The same things were measured in two ways. Each way mixes the same 11 hidden numbers, adds some noise and spreads widely along 6 directions of its own, which tell nothing about the thing.
Some things both ways: the first way, then the second way.
[  5  23  42  35 -39  -6 -17   6  -9 -10   8   1   8   1  15  12  31 -29
   3]
[ 29  14 -11   0 -31 -23 -10  37 -27  -3 -30   0  16  28  14   5 -13   7
  17  21 -32  22  -2 -43 -28 -35   8]

[ -5  39  42 -36 -35  37  46   7 -37  20  38  17  -4  46  34  66  29 -14
 -80]
[ 38  -5  -4  -4  -1   2 -15  16 -14  19 -12   7   0  -1 -20  30 -16  16
 -10  -6 -21  28  14 -12  12   9  15]

[ 12 -17  -3  20 -18  -9   9 -17 -29  17  18 -18  -4 -13 -41 -28  -4 -15
  21]
[-10  28 -18 -19 -18 -17   5  25  -6   0 -15  14  20  15  34  -4   9  10
   3  20 -17   8 -10  -3  -1 -31  28]

[ 28  -2   3  -2 -33 -22   3  -5  -9   9  11   8  11 -18 -13  -2   8  -8
  12]
[ 15  21   2  -7   9 -46 -18  20 -12 -23  -4 -21 -12 -31  15   5   9  16
 -11  34  44 -21 -37 -30  10  24  24]

[ 18  14  17  18   2  14 -10  40  -3 -68  -4  -5  -2   5 -13  17  10 -10
   3]
[-30  31 -21   4   8 -31 -12  14   2 -20  -1   5   2  -7   4   5   4 -30
 -20  24  29  -7 -33   6  -6  15  38]

[-29  -7  -2  -4  18  25 -14  -4  -7 -19   1   7 -24  25   9  19  -4  -2
 -19]
[-19 -12  12   6   5  21 -13 -44   2  -3  13 -10  11 -18 -25  -8 -22 -27
 -15  -7  28  12  24  29 -27  25 -34]

[ 22   1  27  -4   6 -39  16 -32 -47 -31  -6  17   1 -20 -11  56  23 -47
 -40]
[ 18  36   9  11 -17 -60  -8  28   6  -3 -13  20   9   4  -2 -10 -10 -22
   3  36  10  -5 -41   0 -20 -11  42]

[-36   7   9   5  34  -4  -5  35 -16  -1   1  14  -9  32  20 -10   5   6
 -36]
[ 12  36   5  30  10   4  16   1  38 -27  25  -8 -19  25   1  -4  12   6
   0 -11  16   6   6   2 -23  18 -13]

[-21  30  33   3  21 -34 -36  -4 -36  -8  24 -38  22  22 -12  15 -34 -22
  -7]
[  0  -1   5  37  10  -8  -8  -9 -15 -11  -6 -40 -26   6  10   9  27  15
   1  -5  -3 -18  10 -53 -32   3 -22]

[  6  -2  12  -1  28 -29 -15 -10  -2 -37 -15   6  15  -4  11  29 -10   0
 -25]
[ -6   2   8  13 -20 -13  14  -7  -6  24 -32  11  -6   4   3 -15  -2  -8
   5 -10 -28 -17  -4  11   2 -54   5]

[ 22 -12  11 -16 -14 -61 -10 -50 -21   3 -29  15   0   7 -36  28 -35 -20
 -13]
[ -1  40  20  16 -33 -46  23  21   3 -10  -1  17   8  -9  14 -46  -4  -4
   6  14 -14 -17 -20  12  -7 -50  10]

[ -5  66  39  13 -50 -26   2  -1 -16  40 -18  -9  35  12  -1  19  -3  19
  -8]
[ 11  14  12 -10   7 -13  -9   9  -3 -13 -10  -4 -13 -11  23  -1  24   3
  19  13  18 -23 -21 -16 -18  11   5]

[-12  51   6 -44 -34   3  26  -5  -6  60   1 -11  -2  20  -2   0 -43  -5
   6]
[ 14 -20  -5   2 -11  14 -39 -22   5   4  13  -7  18  24 -24  17 -32  -8
   3   6   3  21   8   0   9  -2  30]

[ -6  14   2   2  -2  -1   5  15  -5 -12   3  21  -9  -6   8 -12   7  -9
   8]
[-25  11  -4  14   9   9   8 -19  21 -37  26  -9  -4  24   5   5   1 -34
  -5   2  31  12 -10   2 -36  18 -21]

[-42 -11 -10 -10  19 -11  18 -17 -41  26  13  -6 -28  41  -3 -14 -12  -6
 -23]
[-27 -36  12  -9  25  19  28 -19   1  17  -2   1  -8 -39 -13 -23   9   1
 -16 -13  21 -20   5  34  26  26 -55]

[ -2  25  14  16 -19 -35 -36   2  19  -8 -20  -6  29 -17  13   1  -3  24
  22]
[-14  36 -12  -3  -2 -27  -8  -3 -21 -17 -32 -18 -14   3   7  -5  -7  -8
  -8  15  26  -8  -9  -5 -25 -17   9]

[ -3  58  19 -21 -69  15   0  50  18   7  -7  30   6  46  28  34  12  39
 -20]
[-17   2  13  -9  28  21  18 -14  -2 -17  32   3 -26 -32   2   9  10 -12
 -17 -21  16 -10   0  14   8  25 -20]

[-23   3 -17 -24  25  43  34 -15  14   9 -37  17 -29  22 -11 -19 -39  25
  -6]
[  2  19   9   0 -11 -35   9  18 -15 -23  -1  -4   3 -13  -6 -24 -19  -6
  -8  21  15   4 -12  -7 -13  -6 -12]

[ 23  18 -19 -36   8 -10  26 -16  31  14 -54  26  37 -29 -28   5 -40  52
   1]
[ 33  24  14  14  19  18  -4   6  48   0  32  25 -20 -20  10  13  23  -4
  13 -13  13 -39 -28  21  26  28  38]

[ -3   9  20   7  -1  -1  12   3 -45 -19  21 -14 -14  36   0  29  17 -81
 -18]
[ 20   7   9   9 -15 -47  -2  50 -37   8 -16  11   8  -7  17   3   3  17
  11  14 -46  -5 -24 -40  -8 -27  16]

[ -2  36 -17 -22 -26  43  20   7  24  30 -32  29   7  40  -2   6 -13   7
  11]
[ 20  20  -4 -44 -23   8   6  25 -34  12   1  38  16  14   2  -1 -40   1
  21   2 -52  20  10  15  10 -54  30]

[  2 -35 -12  -1  29  33  10  19   5   0  17  36  -5  16  33  -4  29 -17
 -32]
[ 16  42 -21 -25  -4 -18  26  39 -18  18 -42  20 -18  -1   5  -9  -5  20
  -5   9 -18 -14  -3   9  32 -38  29]

[ 12   8  -9 -52  -7  36  63 -13  12   0 -24  25 -21   8 -35   3 -42  26
 -15]
[-33  19 -20  11 -22 -23  30  23 -11  -3  -5  19  12  15   6  -6 -14 -14
 -25  -2 -36  22  -8   7   7 -48   7]

[ 11   1  17  12   9  -7  -5  15 -10 -25  19 -24   1   9  11 -11 -16 -12
   4]
[ -2 -40   7  25  10  -3 -24 -12  12 -11   8 -36  -2 -20  -4   3  19  13
  -9   4  36 -13 -12 -23  19  38 -18]

[ 27 -13  21  13  -9 -20 -20 -21  17 -14 -11 -35  32 -29 -17  19 -13  26
  -4]
[ 10 -24  -2  22  11  12 -22   5  19  30 -17  -3   1 -39 -10  -4  25  18
  -3 -13   6 -30   2  10  37  32   3]

[  1  17  15   0 -10  41  23  12  25  -5 -32   0   4  17  18  12  -2  35
 -20]
[ 12  25  -1   0  -4 -35 -15  29  -4 -20 -12  -5   0 -18  -4  -8  -2  13
  -7  12  21   6 -15  -2   0  13  18]

[ -8 -18 -13   4  37 -10 -15  -7   3  15   7 -23  16 -33   1 -17  -2 -17
   8]
[-11  -3   7   8  17 -11  33  14 -11  -3   4  -2 -30  42 -17 -14  24   7
  15  -1 -30  -4  13 -24 -15 -15 -13]

[ -8  -7   5   5  44  -8  -1  -2 -32 -39   5 -28   5  32  -7  17 -11 -11
 -21]
[-48  28  -7   8   3 -51  18   6 -15 -25 -13 -16 -13  15 -11 -27   4   6
 -22   6  14  13  -2   9 -20 -15  -7]

[ -7 -34   5  36 -36 -39 -61  19   9 -16  49 -16 -12 -35  40 -16  43  -8
  15]
[-19   7 -18   4  13  28  -9 -25   1  15 -24 -14 -13 -31  16  22  17   7
 -27 -22  16 -16  12  15  12  13  -5]

Other things, the second way, with their names:
(229): [-20  -4  -2 -32  27  51  13  -1   8   2  18  31  -7 -23  -6  -1  12 -18
   5 -26   0  -7  12  48  22  25  -5]
(302): [-37 -62  16  19  15  23   8 -39  25   7  18  -9   9 -25 -32 -19   2 -13
 -23 -27  26  10  10  40  20  40 -59]
(107): [  2 -10  15  17   1  -3 -11 -14  20 -17  35 -11   4   0  -4   4   1  12
 -11 -10  12  20   0   3   8  17   1]
(206): [  9  -4 -14 -30   7  -6 -31   8 -18  31 -45  -4  13 -24   0  -4   2  28
   4  20  16 -18   3  11  20  16  21]
(444): [ 14   3  13  33  -6  10 -34 -24  30 -12  11 -13  10 -25  -1   1  -8 -12
  -4 -12  36  -5  -8  16 -12  26  -7]
(236): [ 23 -33 -10  -4   1  25 -28 -17  29  39 -24   2  14 -22  -4   5   1 -16
   8  29  38 -45 -19   8  42  26  21]
(419): [  3  15 -13 -26   8  20 -14   6 -13  11 -13  11  -7 -22  31  31  13   8
   3 -10 -11 -16 -11   7  21  -8  35]
(316): [ -9  15   6  -6 -14 -20 -13 -15 -17 -31   9 -18   2  20   8   0 -14 -12
   3  18  13  16  -5 -20 -35 -19   4]
(324): [ 27  -6   5   6 -16 -10 -11  -2 -10   2 -14 -15   6 -24   3   4 -27  12
 -11   3  14   0 -11 -10  15  -8 -12]
(263): [ 27 -33   3 -11 -21  31  14  21 -16  30  -7  20  18   2   4  -1  -9  15
  18 -13 -57  12  21 -12  22 -31 -22]
(89): [ 23  31  20 -10  27  -9  27  16 -11   7  14  32 -44 -26  -6  15   2  -8
   2 -15 -14 -30 -19  13  12   0  22]
(266): [-40  -4   6  -9   0 -30  21  -9 -19 -32  15 -11  -9  21 -10 -18  -9 -13
  -9  10   9  18  -8  -3  -9 -23 -12]
(108): [-26  29 -30 -12  27  23   4  15  31 -12 -14  12 -15 -22  16   4  32 -10
 -11 -12  40 -21 -19  41  22  35  14]
(115): [-22  13 -24 -14   8  10   2  -7 -14   3 -16  11 -10   9 -16  11 -18 -39
 -11   8   7  -7  -4  14   0 -12  19]
(197): [ 39  -2  -6  -1  -9 -31 -20  47 -40  31 -12   8  24 -37  20  41  -9  49
 -26   6 -47  19  -7 -37  24   5  24]
(306): [  8 -36  -3 -13  10  44  10 -12 -11  27  -2   3  -6  41 -14  12   6   3
  24  -8 -40   6  38 -20  -5  -9 -19]
(383): [ -4 -19  38  16  27  45  15 -25  30   5  44  18 -16   2  -3   2  40  -9
  23 -43 -26  -3  26  20 -27  29 -31]
(371): [ 28 -29  19   3  -1  -3 -43   5  12 -10  26 -10  20 -51   4   6  -2  10
  -1   8  31 -10 -26  -8  33  41  12]
(303): [  1  44  13   4  23   9 -17 -26  34 -15  26   1 -24 -21  15  14  26   0
  -5 -15  34 -21  -7  30  -2  28  37]
(130): [ -1  39  -8  -2   5  21 -25 -33  43 -10  -2  -6   5  -7   6  -4   2 -11
  -4   4  57  -9   5  43 -13  28  20]
(16): [ -2 -29   4  23 -29  -6  13  -6  -7  21  -7  -4  24  46 -17 -27 -14   4
  10  11 -42  19  30 -19 -18 -42 -28]
(9): [ 17  26  -1 -13 -16 -22   5   2  -9 -17  -4 -13  -3  37  22   3  -3  16
   8  26   1  16  -3 -33 -22 -29  10]
(318): [-39 -15 -12  -5  21  27  19 -34   5  -9   2 -19 -21   3 -14   1   1  -7
 -24 -19  29   4  14  23  17   9 -31]
(104): [ 18   0 -14 -15 -24  20 -10   1   6  26 -16  26  26  22  -4  -4 -28 -19
  17  17 -15   2   3  15   9 -28  25]
(40): [  6   4   1  11  19  -4 -14  16   0   7  -5  11 -13 -24 -20  11  10  -3
  -7 -15   0  -9  -6  13  12  26  18]
(151): [ -1   0   9  18   3   3 -13 -30  25  -4   7  -6   2  -2 -17  -7 -12 -35
  -3  15  42 -15  -9  15 -15  22  -5]
(428): [  0  30 -13  -5 -17 -27  15  18 -15   2 -15  12  -8  12   3   3 -13  -3
 -15  11 -19   5  -9  -4  16 -45  34]
(337): [ 14 -16  10 -19 -14  20  17   4 -33  41   6  36  14   5  -5  15 -25   3
   6 -17 -76  21  26   4  11 -43   2]
(98): [ 11  -1   3 -12 -30  15   5 -13  -1   2   2  11  22  -8  16  -2 -34 -20
  -4   7   0   9  -6   9  10 -32  -7]
(351): [-48  14   9  34   3 -47  55  13 -16 -30 -17 -23 -44  30   3 -43  38   4
   0  -8 -16 -13  -3 -28 -30 -46 -42]
(314): [ -3  -1 -10 -22   3  11  32  13 -23  48 -34  46   0 -20  -6   5 -17 -42
  -4   9 -25 -28 -13  21  14 -23  -3]
(202): [ 25 -16  10 -21 -23   6  -1   4 -38  43 -26  13  21 -13   3 -16 -28  20
  19   6 -42 -12  18   0  15 -45  -6]
(55): [ -7 -42 -18  -3  -7  35   9 -10  11  18  -3   4   8  24  -3  10  -6  -6
   1 -11 -14  10   3   4  36 -17 -10]
(105): [-10  32  -1  13  -8 -29  10  16   3 -33   9 -10   7  47  -2 -25  -3   8
   8  14   1  29  10  -9 -47  -6 -15]
(358): [  7 -30  10  -3  15  10  20   0 -24  21  -3   5 -22   9 -28   1  -2  -8
  12  -3 -27 -14  13 -19   4  -8 -20]
(454): [-30  18 -19  -4  25  -7 -26 -11  18 -35  -3 -33 -24  -9  13   8  34  15
 -13  -1  62 -15 -19   9  16  32  30]

Some of these things the first way, each followed by its name:
[-28  -5   1  10   8   5  -8  17 -16 -29   6  38 -36   3  16  14  46 -34
 -23] => (314)
[-15 -39 -34   7  25  29 -12  -1  13  18   3  23 -15  21   0 -15   5 -35
  -1] => (202)
[  2  12  22   4 -26 -60 -29 -49 -38  17  13 -32  24 -25  -9  49  11 -17
 -14] => (383)
[  5 -46 -38   8  51   0 -20 -16  41 -35 -27  27  -7 -68  -1 -22   0  13
  21] => (151)
[ 12 -11  -5  11   1 -21  -4  -4 -19  13  20  15  18 -25 -18 -26   8   1
  10] => (9)
[  7  35   9  -7 -29   3  12   3 -14  17  18  -7  23  23   3  14  -1 -11
   4] => (419)
[-25 -15  -1  11  25   5 -13   2   5  10  -7 -16 -14 -10 -36 -25 -28   8
  -5] => (16)
[  5  -9  12  16  38  -6  -5   4 -31 -16  13   7   1  -1 -20  -8  -8 -18
 -15] => (236)
[-35  18 -14  -9  -2  13   3   3 -15  -1  -3 -14 -24  24 -20  -2 -10   3
   5] => (337)
[  7   6  14   6 -61 -39 -28  -5  14  50 -11  17  23 -27   0   5  11  35
  -9] => (130)
[  3 -36  18  25   2 -51 -30 -11 -38 -59  32 -30 -26   5  29  17  30 -39
  -7] => (302)
[ 14  -2  15  37 -13 -54 -58  -4 -13 -77 -14  14  -6  -4 -10  -6  -1  12
  45] => (98)
[ -2  11  27  26  -2  22  -1  49 -12  -8   9  13  10  51  10  24  36 -29
 -43] => (105)
[ 44  27   0  -5  22  65  10  18  51 -58 -44  37  60  -9 -30  26 -27  77
  -1] => (316)
[ -1  25   9 -21   8  11  -5   5  -8 -21   4  17   4  11  13  24  -3 -19
  -2] => (115)
[ 44 -40   0   5 -34 -42 -22  -6  -6 -21  38   2  -2 -37  21  13  32 -34
  11] => (107)
[  3  19 -13  -9 -50 -20 -18  21  47  35 -24   2  26 -36   8   1  -4  60
   7] => (303)
[-34  -8 -25  22  41  49 -12  27  19  18  17 -12   1 -19   6 -42   1   7
  13] => (306)
